There are 4 ways to turn a row about zero (a turn may also mirror it). The second row of each pair is the first, turned, with some noise. The first 40 pairs use one turn. New pairs use 3 turns, one after the other, and a turn may come again.
In the rows, 128 means zero.
Some pairs, each with its turns in order after it:
[137 114  80  82 112 107  80 163  93]
[121 193 139 112 197 127 140 145  98]
forap

[127  94 136 143 141 132 114 162 117]
[136 134 126  98 133 128 165  99 121]
forap

[143 112 111 110  92  88 101 150 152]
[163 111 166 112  90 109 146 100 120]
Neros

[120 154  90 130 108 115 177 120 115]
[163 110 122 168 153 119  97 144 126]
forap

[138 131 143 168  89  96 135 130 115]
[146 178 130 127 147 114  94 119 139]
potog

[ 81 102 102 159 112  81 170 131  81]
[129 106 119 180  84 143 147 132 200]
Neros

[132 167 106 143  96 136 162  85 125]
[135 163 145 110 156  90 163 104 156]
dori

[136 116 150 141  77 167 112  94 170]
[147 150 121 136 100 127 109 157  55]
Neros

[178  86 123  81 142  98 124  96  94]
[160 123 179 187 130 123 136 150  84]
dori

[139 100 147 171 145 151 170 125  88]
[112 136 126 104 153  57 120 147 115]
potog

[ 83 148  92 100 143 156 142 165  79]
[195 179 151 140 145  92 124 119 136]
forap

[106 169  84 148 117 159 151 175 109]
[132 121  85 100 170 156 154  77 148]
dori

[ 93 166 168 107 147 138 164  97  88]
[ 62 181 144 141 138 119 140  93 106]
dori

[144 143 135 174 138 178  87 171 124]
[ 84 145  95 121 132  92  83  85 106]
Neros

[ 89 146 107  84 166  81  81 120 105]
[119  92 136 109 117 189 118  74  79]
potog

[172 103  89 109 139 134 165 124 143]
[164 126 126 164 145 133 171 164 134]
dori

[109 169 100 171 168 167 149 149 123]
[ 67 138  66 110 135 148 125 113 145]
Neros

[163 112  84 128  77 151 135 119 123]
[103 122 167 148  88 151 135 116  92]
Neros

[178 113 168 133 140 146 150 120 115]
[ 81 145 118 112 148  90 148 136 147]
potog

[ 83 117 136 166 101 155  95  89 126]
[143  95 178  93 101 138 135 167 140]
forap

[128 114  77 128 111  88 139 154  82]
[184 122 131 110 147 147 148 103  80]
dori

[106 123 159  94 101 128  84 171 111]
[102  99 143 110 148 162  73 130 103]
dori

[170 131 118  92 105 169 169 133 153]
[105 138 149 170 122 115 184 161 148]
potog

[ 87 167 139 126  85 122 101 154 157]
[ 99 116 141  57 137 145 105 123 150]
dori

[113  91 138 156  91  84  91 140 123]
[115  94 132  69 173 129 150 147 128]
forap

[165  92 171 139 136  78 116 107  86]
[136 146 184 158 136  83 109 158 171]
Neros

[107 154  89  91 110 139 163 134 130]
[157 150 128 180 148 113 117 154 150]
forap

[118 155  94  82 151  77 120 112 102]
[132 127 190 128 111 166 164 101 102]
dori

[ 78 109 167 151 157 174 169  91 165]
[130 145  52 145 146 130 144 197 103]
Neros

[ 77 167 122 133 120 162 101 128  96]
[157 141 194 119 120  97 109 138 141]
forap

[167 110 179 177 124  77  90 128 117]
[ 99 187  88  84 136 128  83 102 156]
potog

[ 96 163 169 136 156 128 167  87 165]
[175 112  96 121 162 105 179  91 135]
potog

[ 90 165 135 172  80 147 153 177 107]
[113 130  78  66 174 123 122  87 123]
dori

[132 168 110 127  95 174 150 100 153]
[147 121 125 192 158 123 151 146 149]
potog

[162  85  94 143 107 146 155 136  84]
[162 111 122 145 150 135 168 131  63]
forap

[ 94  93  80 167  77 139 125 124 102]
[108  89 117 177  58 143 117 122 129]
Neros

[139 137 117  92 167  86 167 149 153]
[135 152 129 104 108 146 191 123  86]
potog

[128 108 126 176 122  79 152 143 125]
[145  74 103 110 166 143 126 106 125]
forap

[174 115 171 108 115 147 173 173 134]
[101 165 163 104 131 103 172 164 168]
potog

[100 101 166 153  94 122 177 177 123]
[151 164  94 193 109 110 163 102 144]
Neros

New pairs, each followed by its turns in order:
[139 103 172 101  77  81 178  96 107]
[116 110  85 110 146  67  77 167 165]
potog dori forap

[144 168 170 133 135 110 176 131 122]
[145 107 136  96 149 126  84 172 109]
forap Neros dori

[172  88 178 173 132  97 106  77 143]
[170 188 140 132 162 152 151 141  62]
potog dori Neros

[152  81 161 153 129 176 165 136 148]
[129 137 154 132 160  96 177 178 132]
potog Neros dori

[ 86  99 169 137 141  86 140  93 178]
[ 94 173  67 108 135 138 174 113 130]
forap forap Neros

[157 159 115 163 114 153 100 135  85]
[103 144 179 145 101 152 105  91 120]
forap forap potog

[141 168 109 165  84  77 118  83 159]
[150 136  97  96 138  51 148  91 137]
dori dori forap

[175  92 133 116  80  85 133 137 103]
[136 123 162  83 103 165 131 120  69]
Neros dori dori

[137 173 149 164 171 148 115 156  87]
[103 136 154 184 130 126  69 141 125]
potog forap forap

[102 168 176 119 168 108  86 168 114]
[133 167 117 118  86 189 118  72 135]
potog forap Neros

[ 86 166 121  98  90 132 126 161 109]
[159 178 117 105 119 149 151  82 119]
dori Neros forap

[132 106 165 162 114  83 150 128  96]
[145 127 171 140 136 113  79  92 143]
forap potog potog

[ 84 143 124 175 130 155 143 169 148]
[172 151 133 131 157 138 128 172 173]
potog Neros Neros

[167 153  85  78 122 147 157  99  81]
[129 135 129 129 104 145 170 105  42]
dori potog potog

[179 124 114 112 164 160 158 148 149]
[147  73 134 112 158 146 158 121  92]
dori potog dori

[143 128 113 177 129 106 122  83 103]
[ 76  95 137 108 154 100 113 150 138]
dori Neros dori

[109 102 161 167 173 132 112 102 122]
[108 115  81 128 162 152  95 149 154]
dori potog potog

[165 138 153 168 165 119 164  97 134]
[ 89  89 137 110 147  76 147 145 125]
dori forap Neros

[153 106 149 132  95  81 140 155 129]
[115 146 114 129  77  93 133 159 121]
dori Neros dori

[159  92 129 101 105 107 149 165 110]
[129 147  99 140 132 153 155 100  80]
Neros potog potog

[129 161  84 176 143 118 177 127 164]
[175 107  69 128  91 121 139 103 160]
dori forap dori

[135 164  89 105  78 132 135 149 101]
[131  98 149 173  82 153 122 143 143]
forap dori Neros

[168 175  82 150 152 139 155 136 137]
[139 145 100 163 124  76 126 175 105]
Neros potog dori

[112 161 111 140 157 120 106  89 128]
[ 82 150 129  85 137 130 121 133 106]
forap forap dori

[113 110  90 162  84  96 165 149 151]
[154 149 110 138 205 102 136 147 135]
forap potog forap

[162 124  86 114  88 116 153  87  82]
[196 156 137 169 112 101 112 103 129]
forap dori dori

[148 108 113  90 175 159 178 156 133]
[ 86 159  80 153 140  77 131 128 149]
dori forap potog

[120 160 174 140 112 179 162 175 118]
[116 104  85 191 103 123 160  90 137]
potog dori Neros

[130 111 178 174  96  99 116  93  86]
[124  79 163 156 147 173  98 176 121]
potog Neros dori

[127 163  97 146 166 128  88 165  78]
[110  62 138  96 105  78 152 113 140]
dori dori dori

[111  97 168 167 175  78  77  82  78]
[173 156 176  95 197 182 134 139  90]
forap forap potog

[103  92 176  83 169 155  88  81 173]
[173  33 148  95 144 128 127 136  84]
dori dori Neros

[148 157 135 172 100 103 166 136  97]
[106 104 103  81 161 127 152 109 157]
forap Neros forap

[135 152 106  81 154 120 104  90 126]
[150 100 121 103 137 124  83 170 140]
Neros dori potog

[ 77 173 173 132 134 111 129 165  90]
[143 146 165  71 170 140 132  77 144]
potog forap dori

[158 135 163 132 173 111 178 137  85]
[149 115  68 173 101 139 124 114 177]
Neros forap potog

[125 141 132 152 165  82 139 148 168]
[128 102 104 117 107  97 133  66 126]
potog forap dori

[162 160  97 157  79 101 171 107  96]
[ 88 112  97 141 105 189 152  81 154]
Neros potog forap

[ 97 161 110 176 103 123 125 130 156]
[120 122 163 113 183 123 159 120 149]
forap dori forap

[179  82 164 162 164 118 168  96  83]
[ 76 149 171  82 184 127 117 169  92]
forap forap potog

[ 91 128 101  96  84  78 119 124 157]
[112 118 132 176  86 160  87 151 161]
forap forap forap

[127 118 121 170  84 147 150 157 173]
[158 143 113 148 130 164 133 185  98]
potog dori dori

[113 112 169  95 102 173 174 178 176]
[ 96 124 141 126 168  83 214 110 115]
potog Neros dori

[ 97 103 113 135 167 167 162 107 154]
[119 162  85  93  97 115 143  96 140]
forap potog Neros

